All groups share one centre, and each spreads out both ways along 7 directions, with some noise.
(in the rows, 128 means zero)
Known rows, each followed by its group:
[144 103 145 125 101 120 157 139  84 102  92  75 127  96 164  89 110 146
  78 163] : Paf
[197  85 137 116 157 135 131 164  83 100  87  94 125 111 136 119 102 123
 180 104] : Zufo
[117 161 134 154  84 107 193 179 127 194 152 215 127 220 192 102  95  90
 146 149] : vato
[119  80 120 109 143 125 123 140 125 137 113 130 100 141 105 105 124 104
 157 106] : vato
[148  88 100 121 107 140 127 141 148 119 160 134 150 179 117 130 159 126
 139  89] : Paf
[ 76 141 131 119 123 142  98  99 167 147 144  92 135  90  90 160 146 144
 104 156] : Bedim
[174  75  81 140 180 132  58  98 179  94 182  48 168 138  68 220 167 142
  99 107] : vato
[113 126 103 125  86 143 109 135 151 180 153 104 170  99 126 127 148  70
 152 106] : Paf
[144 138 143 126 211 118 144 118 133  69 109 192  50 184 116 136  81 207
  89 119] : Paf
[109 124 156 117 170 144 147 113 145 112 148 167 127  99  89 141 126 186
 172 120] : vato
[142 130 111 138 125 126 147 144 140 134 142 120 138 136 154 126 112 111
 113 144] : Zufo
[142 174 141 169  92 114 125  93 142 107 154  95 163 142 139 158 126 148
  67 129] : vato
[131 115 122 128 144 132 124 126 138 133 138 124 124 126 120 134 127 120
 147 116] : vato
[ 94 143 161 139 125 110 142  97 129 132 149 144 120 144 117 122 123 135
 120 140] : Paf
[ 99 138 144 129 124 126 129 102 147 140 145 122 122 122 114 131 129 137
 111 135] : Bedim
[104 115  97 117 107 157 110 147 146 157 155 141 167 134 129 145 170 109
 162 138] : Paf
[108 133 136 132 133 112 113  96 140 122 144 144 124 151 105 132 138 130
 120 131] : Paf
[151  98  99 136  87 141 120 124 143 106 162 129 147 174 110 116 151 132
 119  77] : Paf
[148 117 101 118  74 166 139 146 108 102 118 133 128 137 153 102 141 154
  80 139] : Paf
[ 84 143 123 120 159 152  92 122 162 165 132 107 132  95 102 195 139 140
 139 154] : Bedim
[141 144 101 139 126 129 123 140 152 144 118 102 125 101 167 130 112  96
  96 133] : Zufo
[129 150  77 141 100 130 135 145 178 157 142 116 131 119 171 122 119  87
  70 144] : Zufo
[125 117 146 134 176 118 129 129 137 140 141 142 120 154 103 164 119 145
 166 132] : Zufo
[108  86 123 130 102 124 144 130 138 141 162 131 133 160 124 115 134 118
 127 138] : Zufo
[152 116 138 138 138 132 144 131 135 112 135 128 131 125 127 126 113 129
 140 106] : Bedim
[157 112 126 120 115 132 151 143 103 115 104 117 116 106 138  94 117 125
 141 112] : Zufo
[113 177 122 120 144 133 127 116 152 122 119 178 106 112 126 129 125 140
 118 119] : Zufo
[ 83 137 144 126 145 120 145 138 127 171 128 128 137  95 144 136 120 110
 156 175] : Paf
[114  89 102 122  88 160 133 119 153 109 152  90 145 122 118 129 153 159
  62 142] : Bedim
[134 158 145 127 116 156 144 124 117 121 105 140 131  75 121 109 115 169
 141 104] : Bedim
[138 150 121 136 182 145 138 140 151 151 129 141 125  83 124 161 102 127
 181 106] : vato
[114 127 147 136 151 141 148 117 137 121 149 151 122 125 113 136 133 172
 142 139] : vato
[127 124 157 134 133  99 154 106 127 128 152 156 130 151 111 113 129 124
 169 108] : Zufo
[132 138 108 121 152 182 113 156 129 139 107 141 136 103 128 161 137 148
 155 131] : Bedim
[166  94 114 110  93 140 138 138  94 112  97 108 129  86 142  71 126 107
 150  89] : Zufo
[125 166 171 141 129 114 160 126 102 128  98 150 117 116 155 113  98 144
 141 151] : Bedim
[ 61 177 161 116 106 115 139 125 105 161  85 174  91 123 136 100 114 124
 118 156] : Bedim
[154 116 140 139  80 134 186 134 103  84 131 154 134 154 154  63 115 172
 105 121] : Bedim
[134 108 123 132 150 132 105 114 144 124 142 118 115 136  93 148 135 125
 138  91] : vato
[101 146 147 148 107  70 127  97 129 151 138 110 107 151 123 119 117  98
 109 132] : vato

New rows. What belongs after each?
[113  99 121 110 153 142 115 138 114  91 135 140 142 147 142 140 168 155
  97 199] : Paf
[ 90 107 122 132 110 129 129 131 150 145 152 136 126 153 109 128 138 130
 116 145] : Zufo
[143 135 147 151  72 130 192 146 132 153 146 163 117 173 130  82  84 150
 128  73] : Paf
[150 124 114 140 144 132 105 125 152 116 154 115 149 141 115 164 131 132
 119 113] : vato
[112  81 112 126 115  72 135 115 149 137 150 121  87 182 132  79 118  57
  87 131] : Bedim
[113 127 164 144 113 129 195 158 134 162 157 181 128 168 132 110  95 142
 178 125] : Paf
[ 86 113 152 117 160 122 147 112 125 133 137 162 107 130  87 114 124 148
 150 142] : vato
[177 116  80 129 138 160 104 155 143 108 127 101 144 132 144 166 141 143
 103 122] : vato
[103  24 114  77 135 138 119 166 115 142 120 156  79 190  91  85 141  97
 149 122] : vato
[153 173 125 159 136 129 112  98 160  98 151  55 177  89 128 187 126 160
  60 148] : vato
[118  92 137 147 129  94 131  92 161 122 176  63 144 132 115 131 127 120
  82 136] : Bedim
[154 125 109 125 167 167 142 163 149 129 144 175 139 132 125 156 126 153
 171 102] : vato
[126  77 127  79 175 180 129 143 126 102 108 171  87  93  80 109 134 167
 189 104] : vato
[164 134  73 133  95 140  84 114 144 108 100  95 106 117 113 124 139 109
  68  64] : Paf
[150 121 100 160 137 120 102 134 169 138 187 106 166 184 131 193 133 111
 113 121] : vato
[140 118 124 122 112 136 148 142 122 116 118 161 112 137 135  98 117 142
 138 112] : Bedim
[149  93 106 143 130 108  65  83 158 102 154  40 146 149  91 177 155 111
  85 107] : vato
[178 101 119 126 130 112 154 151 121 111 129 180 102 172 131  71 107  96
 176  52] : Bedim
[156  85  93 119 152 131  80 113 142  81 153 119 140 160  92 144 167 121
 105 119] : Paf
[121 127 107 110 121 115  67  80 122 108 108  52 133  62 118 129 162  96
  75 142] : Paf
[135 139 157 134 158  94 137 105 120 111  94  93  91  89 134 114  95 140
 103 133] : Paf
[177 102  53  91 140 223  98 212 127 132  87 160 118 114 139 141 145 134
 159  94] : Bedim
[129 103 130 122 184 121 101  95 153 124 140 110 115 114  68 158 137 134
 167  91] : vato
[184  84 119 142 165  90 159 177 117 116 152 164 133 210 173 127 105 103
 160 144] : Bedim
[109 153 132 131 112 120 116 102 132 116 128 143 111 139 116 119 131 145
  92 125] : Paf
[147 133 126 133 159 104 135 149 126 133 100  84 125 112 164 139  93 105
 103 173] : Bedim
[111 155 158 128 126 130 187 159 106 154  75 132  97  79 175  94  74 141
 119 173] : Paf
[ 96 168  87 104 167 156  82 124 148 116  94 163 100 120 126 156 153 143
  84 165] : Paf
[ 78 149 113 122 161 136 100 134 166 199 154 158 137 117 110 171 147  87
 185 136] : Paf
[110 149 104 107 126 142 114 115 154 126 124 153 110 113 126 116 142 122
 114 103] : Zufo
[142 118 127 129 130 127 138 135 123 105 128 132 119 148 126 121 115 150
 120 108] : Paf
[ 99 122 119  90 126 132  98 109  82  65 105  97 140 100 169 115 184 166
  30 249] : Paf
[196 156  78 145 123 183 131 182 145 125 115 119 159 108 175 154 116 133
 114 111] : vato
[160 200 125 126 210 142 110 128 149 103 117 205 107 119 117 161 118 154
 165  88] : Zufo
[132 151 143 163 133 114 138  95 159 124 181 138 158 157 113 164 129 155
 128 115] : vato
[104  72 127 101 137 126 139 149 125 147 123 151  90 158 113  98 124 109
 156 130] : vato
[198  99 143 136 142 123 156 161  95 108 120 133 136 136 142 105 103 123
 184 100] : Zufo
[151 149 129 141 107 113 129  97 133  86 112 144  83 161 114 102 115 162
  71  67] : Paf
[164 151 134 142 169 117 142 146 125 123 116 124 121 105 158 133  89 118
 140 118] : Zufo
[115 138 138 134 140 110 127 103 146 131 131 150 105 148 103 131 119 132
 128  95] : Paf
[ 99 105 111 126 124  99 129 119 146 144 142 136  94 156 124 107 129  90
 107 134] : Bedim
[125 143 121 145  84 120 120 102 158 145 156 136 121 153  92 121 132 111
 134  50] : Paf
[ 73 111 129  94 177 137  97 152 129 158 131 129 163  94 151 164 159 106
 161 233] : Paf
[132 142 118 130 153 128 138 149 143 155 122 141 116 118 136 140 103  95
 158 110] : vato
[ 97 147 145 130  98 103 161 140 120 164 100 142  96 132 167  83  92  87
 127 147] : vato
[139 104 104 137  91 118 113 133 132 134 123  90 125 160 145 122 130  98
  87 124] : vato
[142 119 155 144  84 123 180 112 116  91 142 126 126 134 134  80 118 157
 106 118] : Bedim
[105 140 149 129  66 128 161 118 113 126 129 133 126 137 141  95 122 137
  98 139] : Paf
[146 128 128 141 142 152 137 140 148 119 171 172 147 168 115 147 131 158
 149 113] : vato
